The rows come from 6 hidden closed curves, with some noise, and rows from the same curve form a group. Each curve winds through 8 dimensions. The rows are also pushed far along 6 directions, which tell nothing about the answers.
Known rows, each followed by its group:
[ -4  17  -9 -14   6  -4 -19   5  11  -9   8  -8  11  -9  -3 -12  -4  11
  10  -7  10] : J472
[ -4   6  -1   9 -11  12  -9 -15  -8   6  -7 -17  -1 -11  -3  -3   1  -6
   1 -13  -7] : J208
[-11   7 -18  -8   7   2   1   3  -1 -12   7   7  -2  -4  -1  -1  -4  -2
  -1  20  17] : J340
[-21  21 -36 -21  11   6 -20  -6  -2  -2  13  -4  -5 -44  14  -2 -13  28
   9  -8  37] : J443
[-11   4  -4 -17   3 -12 -22  -4   6  12  -3  -5 -12  -7   1 -14   3 -10
  12 -15  -9] : J850
[ 15 -20  16  17  -3   5  48  -7   0 -11   3  -5  21  33   3  11  -1   6
  -4   6 -20] : J443
[ -6   2  -4   5  -5   8   9 -11  -8  -7  -8  -7  13   8   4  22  -7  -3
 -19  15   2] : J208
[ 24  -3   4  17  -8   0  19   0 -11  11  20 -17  -7  -9  -7  -6  -4 -17
   3 -15 -13] : J340
[-25  17 -23  -4  10  -8  -8 -21 -14  -7 -19 -29  28  -8  22  -8  -7   4
 -14  11   9] : J208
[-11   8 -18  30 -10   8   0 -12 -29   6 -10  -4 -17 -17  15   5 -13  -3
 -13  10  16] : J443
[  2   4 -18  -3   0 -16  11  -3 -10  11   5  -5  -1  -2  16   6  -5  -4
 -20  -8  14] : J850
[ 19 -18  13   0  -7  17  25  -2 -16  -3  22  -7  -1  -4 -12   1  -7  -7
  -1  -1 -15] : J340
[  9 -28   8  21 -27  16  33 -13 -32  -4  19   5 -22   1   2  18 -17   4
 -13   5  -1] : J850
[-12  24 -32   0   5 -28 -31  -6   2  13 -23 -25   5 -14  12  -9  -7 -21
  -4   9  12] : J850
[  6  -6  -6 -28  30 -20  10   5  17  -2  14  -5  21   2   3 -21   7  12
  14 -11  -3] : J443
[ -2   1  -1 -22   2   7   5  10  18 -16   3  13   7  13 -10   3   4   4
   2  17   6] : J472
[  1  16   4  -7  -2  11 -14   4   1  -7 -11 -10   6  -2  -7  -4  -2  -3
  -2  13   0] : J472
[  5 -12  10  26  17   1  19  11   4   4  11  29  -6  16   1   2   6   6
  11 -12  -5] : J340
[ 17 -12 -11  23   9 -11  27   3 -24  16  12  24 -30   7  15   1  -2   5
 -19 -19  19] : J208
[-22  -3   3 -12 -16  22 -13   8  12  -5   0  26  -1 -10  -8   7   7  11
   8  -3  11] : J850
[-10   8 -12  -5  22 -29 -31  14  21  12 -10  22 -24   5  -1   0   6 -19
  14  11   3] : J850
[  7   7  15   4  -1  -4   1   3 -12   3  16  -8  -9  -4   4  -8  -5   3
   0 -17 -10] : J344
[ -5  -8  28  -2  11   3  -8  19  17  -9  10  31  -1  19  -9   4   2  12
  17  -5 -13] : J340
[-14  -5  13   9   3   1   4   9   3  -6  -9  20  10   8   6   1   9   9
  -1   9   0] : J340
[-33 -11 -17  21 -24   6 -15 -19 -17 -19 -30   4  -1   6   2  13 -17 -10
  -9  51  12] : J344
[  0  -6  -2  12  -6  -4  -1   6 -11   7 -12   7  -7  -9   9  -4  -3   1
  -6  10  10] : J208
[ 17 -16  -9  26   9   7  48  -1 -15   9   4  24  -8  12  18   7   4  22
 -17 -16  20] : J344
[ 10  -2   3   0 -14   5  18  -2  -5  -3  -9  -8  -1  13  -3   1   2  -9
 -12  16  -1] : J344
[-10   1 -10 -23  28  12  14   8  24  -7  -6  10  37  -7   1 -24  27  20
  14  -2  11] : J443
[ 11  -9   0  -5 -20  29  23  -6 -18 -12  -7 -13   9  -5  -5   4  -8   2
 -18  25   6] : J850
[  2  -2  18  -7  21 -43  -3  20  20   1   2  10   4  35   7 -14   1  -3
  12  -3 -20] : J472
[  0  -3  -4  -4  -4   8  27  10  -2 -15  12   8   7  -5   7  -3  -4  21
   0  16  19] : J472
[-25  12 -10   6  -4  -4 -23 -11  -7  -3 -16  -8   6  -5   9   5  -6  -5
  -7  10   5] : J208
[ 14   0   6   8  13 -10  13  11  -2  14  -9  -3   3  -3  15 -13   1   8
   3  -7  -2] : J208
[ 14 -12   8   8   3   2  49 -14 -18  -2   6 -15  24  16  11   4   7   2
 -26  -7 -10] : J340
[ 17  15 -29  -6  26 -42  12 -10 -20  24   4 -30   1  -3  22 -26   4 -13
 -24 -27  10] : J472
[ 26  11   9  -9   4   9  25   6   1  13  16 -16   3  -9   0 -11  10   3
   0 -31  -9] : J472
[ 12   8  23  -4 -12  -2  11   5   3   2  18 -12  -2   5   3  -3  -3  11
   6 -27 -17] : J850
[ 17  -5  25   8 -22   4  -9   7   5  -2   1  -2  -8  12 -22  19  -3 -22
  -3  12 -22] : J472
[-14   1   2  10 -12  -2 -12 -10  -4   4  -9  -9  -1  -9   3   8  -2 -10
   3   5 -10] : J208
[-17   8   4  -7 -13   9 -31  -1   0 -12 -14  -9  -6  -6 -10   6 -15 -15
   8  34  -8] : J344
[ 19  -6   6   7 -23  17  -6   7   4   7  39   8 -25 -26 -22  12  -7   3
  17 -30   2] : J472
[ 3 -1 -9  2 22  6 26 -5 -3 -4 -1 -1 14  5  4 -7  8  1 -3  8  3] : J443
[  9  -9   5   8 -24 -18   9  -9 -18  16   1 -20  -4   2   9  -7  -7 -12
 -14 -22 -12] : J850
[ 11 -10  13   7   2   6  18   2  -9   2  13  -7   3  -4  -4   6  -6 -12
   0   7 -18] : J340
[-24   2   4 -13 -14  -3 -30  -3   5 -15  -8  -6   9   2 -10  -1  -6 -11
   5  19  -9] : J472
[ -6  -5  -5   9 -11   0 -28  -3  11   0   0   0 -10 -10 -13   3  -9  -8
  23   1  -4] : J208
[-25  10 -39   0  19  -7 -27 -14  -7   4  11   2  -8 -29   8   4  -9  -1
   6  -6  24] : J443
[ -9  26 -14 -19  16  -8 -36   0   4  16   5   0 -20 -16  -5 -12  12 -16
   3 -27   4] : J344
[-19   7  24 -23  24  -4 -32  33  33   1 -13  35   3   6 -10 -16  24  -7
  23   8 -14] : J340
[ 48 -31  14  29  -9  -9  67  -4 -31  18  18 -14  -6  11  12 -10  -2   2
 -18 -24 -12] : J443
[  7  -4  -2   7  -8  16  -9   4  -3   8  28  18 -23 -25  -7  10  -6  16
   9 -32  14] : J344
[ 15  -6  10  -2 -19  30   4  -1   3  -6  31   6 -11 -11 -22  -2   1  18
  16 -37   0] : J208
[  5   0 -10   6  -2 -10 -21  11   4  11   7   7 -27 -15 -12 -10  -4 -21
  17   3   2] : J340
[-28  -5 -19  38  18 -25  16  -6 -20  -5 -15  22   1  19  31   7  -5   0
 -17  29  18] : J443
[ -3   6  -3   3  24 -19   4   9  -8   8  15  29 -25  11  13 -16  11  12
  -5 -30  12] : J344
[  4   6  -3 -12  14 -12   8   6   8  -3  -1 -15  21   2   2 -14   3  -7
   4  11  -5] : J443
[ -6  -7   8  10 -35   4 -25  -9  -1   9   2  -6 -32  -7 -15  13 -14 -24
  15  -3 -19] : J850
[  7  10   2 -10 -19  26  12   2   3 -11  18 -10  11 -11  -8 -13   0  24
   7 -24   9] : J472
[-17  -9  -4  19 -11  -4 -15 -11 -15  -4  -1   9 -20   6  -3  27 -18 -23
  -8  25  -3] : J472
[ -8  14   0   0 -16   8 -24  -8   8   1  -7 -16   5  -3  -9  11  -2 -11
   2  -6  -8] : J344
[  4 -12 -24  14  10 -10  26  -6 -21  10   0   2  -8 -11  17  -8  -1  -1
 -12   6  20] : J443
[  5  -2  14  13 -16  27  -3   8   3   0  -9  14 -11   0 -11   6   1   3
   7   2  -2] : J208
[  0  17  -7 -23  -5  17  -2  -8   4 -16 -20 -44  29 -11  -4 -18  -9   0
   8  30  -5] : J344
[ 10 -10  -6  12   3   8  24 -12 -13   4  -1  -9   2  -3   2 -10   4  -1
   0  -2  -1] : J344
[ -8  17 -38   4   0  28  -2 -11 -17  -4  -1  -6  -6 -36   7  -1 -12  16
  -3   6  39] : J208
[ 13  -6  19 -20  -4  14  43  -1  -1 -24   2 -20  28  20   4  -4  -4  20
  -6  19 -12] : J443
[-15   0  -2   1  -7  22   8   7  -4 -18  -4  15   0  -7   0  22  -9   2
  -7  47  14] : J340
[ 10 -16   5   7   4 -22   0  17   9  12   5  26 -25   9  -2  -1   3  -7
  10   1  -1] : J850
[ -2  28 -23  -5  11   7 -25  -9  -1  16  20  -5 -20 -27  -5  -6   7  -2
   5 -47  14] : J344
[  2  -7  12 -18   8 -12  10  18  16  -6  14  11   4   9  -1  -3   1   5
  13   7  -8] : J472
[ -7  -2 -11  -1  15  -7   0 -15  -7   6   4  -5   3  -2   7  -1   2  -1
  -2 -17  -2] : J208
[  6   9   2   0   2 -10   5  -2  -7  11   7 -21  -1 -15  13  -6  -5   3
   1 -13  -7] : J208
[  8   6   0 -15  -8  13   8  -2  16  -3  -5 -13  20   0  -9  -6  14   4
   2  -9  -1] : J344
[-24   1  -7   2 -25  10 -21   2  -5 -12   0  15 -17  -9  -1  24 -21  -1
  -2  28  16] : J850
[ -9  -6 -10   0   9  -5  -1  -8  -1  -2  13  14  -7   7   2   9   1   4
  -2 -12   7] : J208
[ 11  -7 -12  14  -1  11  21  -9 -23  -3   9   1 -13  -1   8   7 -17  14
 -11   1  16] : J340
[ 22  11  20 -27  15  -8  -7   8  18   2  11 -24   9   4 -16 -28  13  -5
  19 -22 -27] : J443
[-12 -12 -22  27 -13 -26  -7 -21 -17  -3 -12  -4 -14  16   8  23 -22 -25
 -16  33   6] : J340
[ 11 -11   6   8   4  21  11  10  12   5   7  28 -10  -1 -12  12  12   5
  11  -7   2] : J340
[  6  -2  10   2 -22  24   0  13  -5  -9   7  14 -20  -7 -13  10  -9   2
   0  18   7] : J472
[ 18  -1  -5  -8  27 -13  40  -3  -1   2   9 -27  34   4  11 -30  11   4
  -1 -14  -9] : J340
[  0 -13  -6  -4  13  -1  14  -1  -3  -3  -7   9   0  10   6  -1  -2   1
  -3  19   3] : J208
[ 13   1  -9  22   0   7  19   1  -9   9  31  14 -16 -13   6  18  -6  17
  -5 -31  19] : J850
[  9  -8   8   0 -14  17   8   4   3 -15  11  -6   5  -9 -15  -1  -6   3
  13  17  -4] : J443
[ 15   4  -8   8  -4  24   8  -9 -21   8  18 -23  -7 -41  -2   0 -12   2
   4 -10   3] : J472
[ 13  10  11  -4 -21  15   0  -6  -4   0   8 -25  10  -5  -4   0  -8  12
  -5 -30  -8] : J344
[ -6   7   5 -16   9  12   1   8   2  -9  11  20  -9   3  -4  -9   9  15
   1  -9   9] : J344
[-21   7 -27 -11   9  -8  18 -11 -10 -12  -9  -4  18   6  19  -5   2   3
 -20  22  21] : J472
[ 19   7   7 -14   4  17  -6   6   5   5  43   0 -16 -25 -17   1  -2  13
  16 -44  -2] : J443
[  1  -1 -21   4   5  20   0  -7  -1   6  -1   6 -10 -22  -4  16  -3  -2
   1   7  17] : J340
[ 17   2   4  22  20 -48 -19  17  -7  46   8  25 -59   5   8 -13  11 -32
   1 -40 -10] : J344
[  9  -3  -1  14   0  -5  10  -9 -21  -1   3 -13 -11   0   2  -8  -8  -8
  -6  10  -3] : J443
[  0  -5   4  12  -7  -4  -9  -3   0   4  -3  -6  -6  -6  -3 -10   0  -2
  13  -5  -7] : J850
[ -7  -9  -1  22 -20  -1  16 -12 -11  -5  10  -2  -4   3   7  18 -11   4
  -4   2   1] : J850
[  1  -3  25 -10 -20  -5  14   2   8 -10   0 -16  12  21   1  -1  -5   2
   4   3 -24] : J850

New rows. What belongs after each?
[-11   6   6 -17  14  -9  14  20  17  -7   3  15  16   4  17 -21  12  35
  12  -9  11] : J850
[-26   2 -19  -5   8 -31 -22 -10  -8  11 -15   0 -15  -2  16 -12  -2 -17
  -2   6   3] : J850
[-13  -3 -18   8  20 -32  21  -7 -11   8  -9   9  -7  21  30   0  -2  -4
 -15   7   8] : J850
[ 42  12   7 -13   7  -2   9   1   2  15  23 -37  -1 -13  -9 -16  -1  -2
   8 -38 -17] : J850
[  5  -8   6 -11 -11   8   6  -3  -2   1  10 -14   4 -13  -9  -5  -1  -8
   7  -2 -13] : J472
[ -3   6 -15   6   4  -4  12   4 -12  11  15  18 -21  -5  12   0   2   6
 -11 -20  21] : J472
[-16   1   5 -12 -20  18 -34   5   8  -9 -13   3  -9 -16 -15   3  -8  -7
  16  28  -3] : J208
[-14  28   3 -41  22  -4 -20  18  28  -7  -1   6  21   1   5 -12  12  22
   7 -12   8] : J344
[ -5   7 -24   1   7 -18 -28   4  -7  17 -17   5 -25 -14   6  -9  -6 -20
  -3  10  15] : J850
[-18  -8  14   8 -19 -15 -20  10  22  -4 -19  19   4  29  -7  18   3 -16
   2  19 -12] : J850
[ 16 -11  10  14 -16  28   3  -3  -9   7  15  13 -24  -3 -20  24   0  -9
  -6 -15  -5] : J850
[  5 -20  18  14  -3  -5  14   8  -6   1  -4  22 -21  18   2  -1   2   0
   3  12  -8] : J850
[  2   4 -20  -5   0  -3  14   2  -1  -5  -2 -15  16 -16  12 -14  -6  15
  -1  11  21] : J850
[-10 -10   9  -6 -23   3  -6   4   5  -6   2   5   4   1  -6  17  -7  -7
  -2  14  -6] : J443
[-23 -12   2   3 -22   2  -4  13  11 -12 -11  25  -6   4   3   8  -6   7
  11  33  10] : J850
[ 10  -5  10  13  -3   4  23   2   1   7  27   8 -10  -2   5   2   2  22
  12 -42  -4] : J850
[  6   7  -5 -12  -7 -13   3  -9  -4   9   8 -31   4 -15   6 -16   0  -4
   1 -18  -6] : J850
[  2  16  -6 -11 -14  18 -23  -2   1  -7  -7 -15  -1 -13 -18   3  -4 -14
  -4  16   5] : J472
[-22 -22   2   9 -13  18  27  -2 -16 -21 -22  25   2  14  10   5  -2  13
 -12  47  14] : J850
[-11  -9   0  -3  18   1  44 -13 -11 -10 -14   0  34  27  27  -5   8  22
 -21   5   1] : J443
[-16   2 -11 -23  11  -9 -13  -6  19 -18 -20  -3  22  21  -2   0   1  -1
   1  28   2] : J340
[  8  -2 -26 -20  24  -3  16  -5   0   7  -2  -9  20 -13   9 -22   9   9
  -5  -8  18] : J850
[  7 -12  10 -10   1   3  11  -1   9  -3   4   1   1   8   2  -3  -3  20
  14 -11  -8] : J443
[-16  -7  -7  13  17   0  44   3 -15 -21  -6  17  20  16  23   3  -2  13
 -16  45  15] : J340
[  7  -6  -6  24   6 -15  12 -13 -25  22  15  -9 -15 -17  18   7  -8  -1
  -8 -27  -2] : J208
[  8   1  -3  11 -22  14 -40   9  -2  18  11  20 -49 -22 -23  25 -14 -23
   6 -10   6] : J850
[ 14  -5  -2  -7   4 -19  -3   8  -2  14  10  -3 -12  -7  -5 -19   5 -15
   3 -12  -3] : J340
[  3  -1 -41 -14  21  -4  31 -14 -13  -1  -4 -23  28 -19  21 -22  -3  17
 -11   8  29] : J850
[ -4 -16  -6   5 -12  28  24   2  -1  -8  14  31 -10  -1  -8  12   6  12
  -1   0  18] : J472
[ -8  11  -1 -22 -23   7 -19   0   1  -9  -1 -23  11 -19 -12   1  -7 -15
  -2  22  -3] : J443
[-10 -14 -11 -12  13   8  37  -2  -8 -23  -1   7  28   6   9 -15   7  18
 -10  30  17] : J340
[-18   0  -8   0  -4  20 -19  -4   1   1   4  24 -21 -18  -3  11   2  12
   9 -11  14] : J443
[  4  11  -8  -5  18   4  17  -6  -1  -3  -4 -16  16   3  12  -5  -3  12
  -2  -1   1] : J208
[-16  -6  -9  -8  14  14  -3   7  11  -7   4  35 -13  -4   6   8  -5  28
  17   4  20] : J443
[ -9 -13 -11  14  10 -13  28 -12 -28   9   2  11 -14   5  28  -6  -4  11
 -15  -9  11] : J850
[  1 -19   4  -7   7  12  26  -8   5 -16  -1   2  34  15  -1  -6  11  19
  -2  -3  -1] : J208
[-15   0   4   2   3  -9  12   9   5  -4   4  21  -6  12  17   2  -2  17
   4  -1   6] : J850
[  8   8   2   8  -4 -14  -2   4   2   5  -8  -9   4   8   1 -13   6  -8
  -4  -8  -2] : J472
[ -9 -14   4  11 -13 -13  17  -5  -7  -6  -9  -7   7  19  10 -10  -9  -5
   2  14 -11] : J472
[-18   2  -9  -1  24 -29  -8  -8   7  -1 -15 -15  23   5  19  -7  -4  -1
   9  11  -9] : J208
[-13  14  10 -34 -14   9   1   0  13 -23  -9 -31  39  -4   0 -18   2  16
   6  16  -7] : J850
[ 15   2   4  21 -23  -2  -1 -12 -17  16  18 -19 -24 -15  -3  -3  -8  -8
   4 -36  -9] : J208
[ 0  9  5  4  3  1 21  5 -5 -5  4 -4  7  3 12  3 -3  8 -6  8  1] : J472
[ -1  -3  -8   9  -6  25   2   2  -3  -3  -4  13 -11 -19   1  28 -12  10
   0  27  18] : J340
[ -1  -8   4  -5  -2  13  12  11   8 -17   5  12   6   7 -12  -7   2   1
  11  24   1] : J340
[ 12  -1   6 -26 -10  35  -7   3  15 -14   3 -11  15 -12 -24  14  -8   3
   8  13  -5] : J208
[ 10  -8  14   0  -7  -6  -5   9   0  10   2   9 -28   1  -8  -4   2 -12
   8  -2 -12] : J850
[  2   7   1  -3   5 -13  -8  11  11  -3   7   4   6   3  -1 -11   4   8
   7 -11   5] : J472
[ -2   3  -5  -2 -10  21   2 -14  -6 -12  -5 -23  27  -7  -3  13 -12   7
  -9  11   2] : J208
[-18  -1   0 -15   2   6   2  13   8 -13   7  27   0   3   7   8  -4  22
   1   8  16] : J850
[-20  11 -24 -10 -11  19  -4  -8   4 -12  -1  -3  19 -17   2  14  -4  10
  -7  12  24] : J850
[  0   1 -21 -10  10 -12 -13  -7 -11   8  13 -16  -7 -28  -1  -4 -11 -17
   1   4   3] : J340
[  2   1  -3 -13   5  -8  10   9   0   5   4  11  -5   8   9   5   0   1
 -13  -3   8] : J850
[-19  -8 -19  -8  -3   9 -23   2  13  -9  10  24 -15 -18 -14  20  -8  -3
  17  23  17] : J443
[-25  13  -3  -7   4 -14 -13   6  -4  -9 -14   3   5   5  14  -8  -3   1
  -7  23   7] : J472
[  0   7  15  -2   6 -24  12  -2  -4   1   2 -15  10  19  16 -11   3   5
  -8 -15 -15] : J850
[ -1 -11  16   8 -11  22  28  -9 -11 -12  -9  -3  14  18   6   7  -6  14
  -8   7 -10] : J443
[ -5  -5   2 -22   5  -2 -11  14  23 -14  -2  11   9   7  -9  10  -4   2
  11  27   1] : J208
[  4   7   4   3  19  -1   0  13   2   7  -2  17 -17   1   5 -11   7   8
   8  -6   4] : J850
[ -2  -1  -5   4  -4  12  -3  -8   1  -5  -9  -8   3  -1 -14   4   1 -23
   2  23  -7] : J443
[ -1   9   8 -31  -7   4 -33   8  12   2  -2  -3  -5 -12 -17  -1   4 -10
   4   0  -6] : J340
[  6   8  10   9 -19   9  -5  -8  -7  -5   3 -19  -5   1  -9  16 -10 -12
  -5   7 -13] : J850
[-14 -14   2  14 -11  -2 -18   4  11 -11 -13  31 -14  28 -13  10  -1 -10
   6  20   2] : J208
[ -7 -18  17  22 -10   2  14  -1   6  -8   0  15   6  24  -3  12   2  -2
   7   5 -16] : J472
[-17   9 -14 -12  11 -11 -35  18  13   4 -15  30 -13  -7  -2   2   9 -10
  -2  20  22] : J850
[ -5   0  14   3  -8  22  37  -6 -12 -20  10  -2  16  10  11   8  -2  29
 -12   1   1] : J850
[ 10   0 -26  -8   1  -5  16 -14 -25   3   6 -32   6 -25  10 -13 -10  -3
 -15   7  15] : J340
[ 37   9  29   5 -26  12  -7  10   8  11  16 -18  -6  -1 -25  -8   5  -5
   8 -45 -22] : J472
[-5  2  2  1 -8 -7 -4 16  6 -3 -9 12  0 -2  4 -6  3  6  1 15 12] : J850
[-22 -15  -9  17   4  17   8  -1  -7  -4   4  47 -24  -3  12  17   0  29
   3  -1  27] : J443
[-13   8  -9 -17  15  -6 -12   0   7   6  -9   5  10  -3   8   7   6  -2
  -8  -1   6] : J344
[  1   9 -26 -14  18   0  -2  -9   3  -1   9  -4   4 -10   3  -1  -2  13
   0 -14  20] : J340
[-25  14  -9 -16  26  16   2   7   5 -17   2  24   9  -4  13  11  -2  27
  -1  17  22] : J344
[-21  -4   0  13  -1   1  -7  -5  -7  -4 -21  17  -4  18   1   7   6 -18
 -11  22  -3] : J340
[  3  -2   1  -3  -1 -13  -2  -5   2   1   2 -15  13   8   3  -3  -7  -2
   0 -12 -10] : J850
[-11  -8 -23  20  11   6   5   5 -16   3   3  42 -26  -5  13  19  -9  11
 -13   9  36] : J850
[ 10   0 -16  13  -4   3  11  -4 -26  12   1 -11  -7 -29  15  -8  -9   9
 -13  -6  21] : J208
[ 19  -6  -3  13   0 -17  12   0 -22  21   9  -1 -35  -7  10  -8  -6 -10
  -6 -13   0] : J850
[ 3 -4 16  7 -6 -1  2 14  1 -5 -3  7  0  5 -5 -9  2 -3  6 14 -7] : J443
[ 11  -7 -10  -6 -36   7  37 -34 -35 -14   8 -67  35 -12   9   8 -30  -5
 -30  18  -8] : J443
[ -4  -1 -10  13   6 -11  31  -5 -12   3   6  -2   5  -4  25 -13   3  22
  -2 -12  13] : J850
[-10  -2 -13   5   5  -9   3  -8 -11   4  -8  -7  -5  -1  10  -2  -8 -15
  -2  16  -2] : J472
[-10 -11 -19  21   4 -29 -14 -14 -11   8 -31  -6   1  15  11  11 -10 -30
 -16  30  -1] : J208
[  3  -2  20   2 -29  21  -2   0   4  -9  -1 -12  12   0 -24   8   6 -23
  -1  15 -21] : J443
[ 14  -2   8  -4  -4   3 -11   0  12  -2   6 -17   6  -6 -19   3  -3 -13
  14   3 -17] : J472
[  9 -13 -25  27  14  10  41 -21 -29   9   8   0   8 -13  21   3   0  21
 -20 -20  24] : J208
[ 13   0  -4   9   4 -15  -3   7 -14  22  -1  -3 -15 -18  12 -16  -2   1
  -3 -19   7] : J208
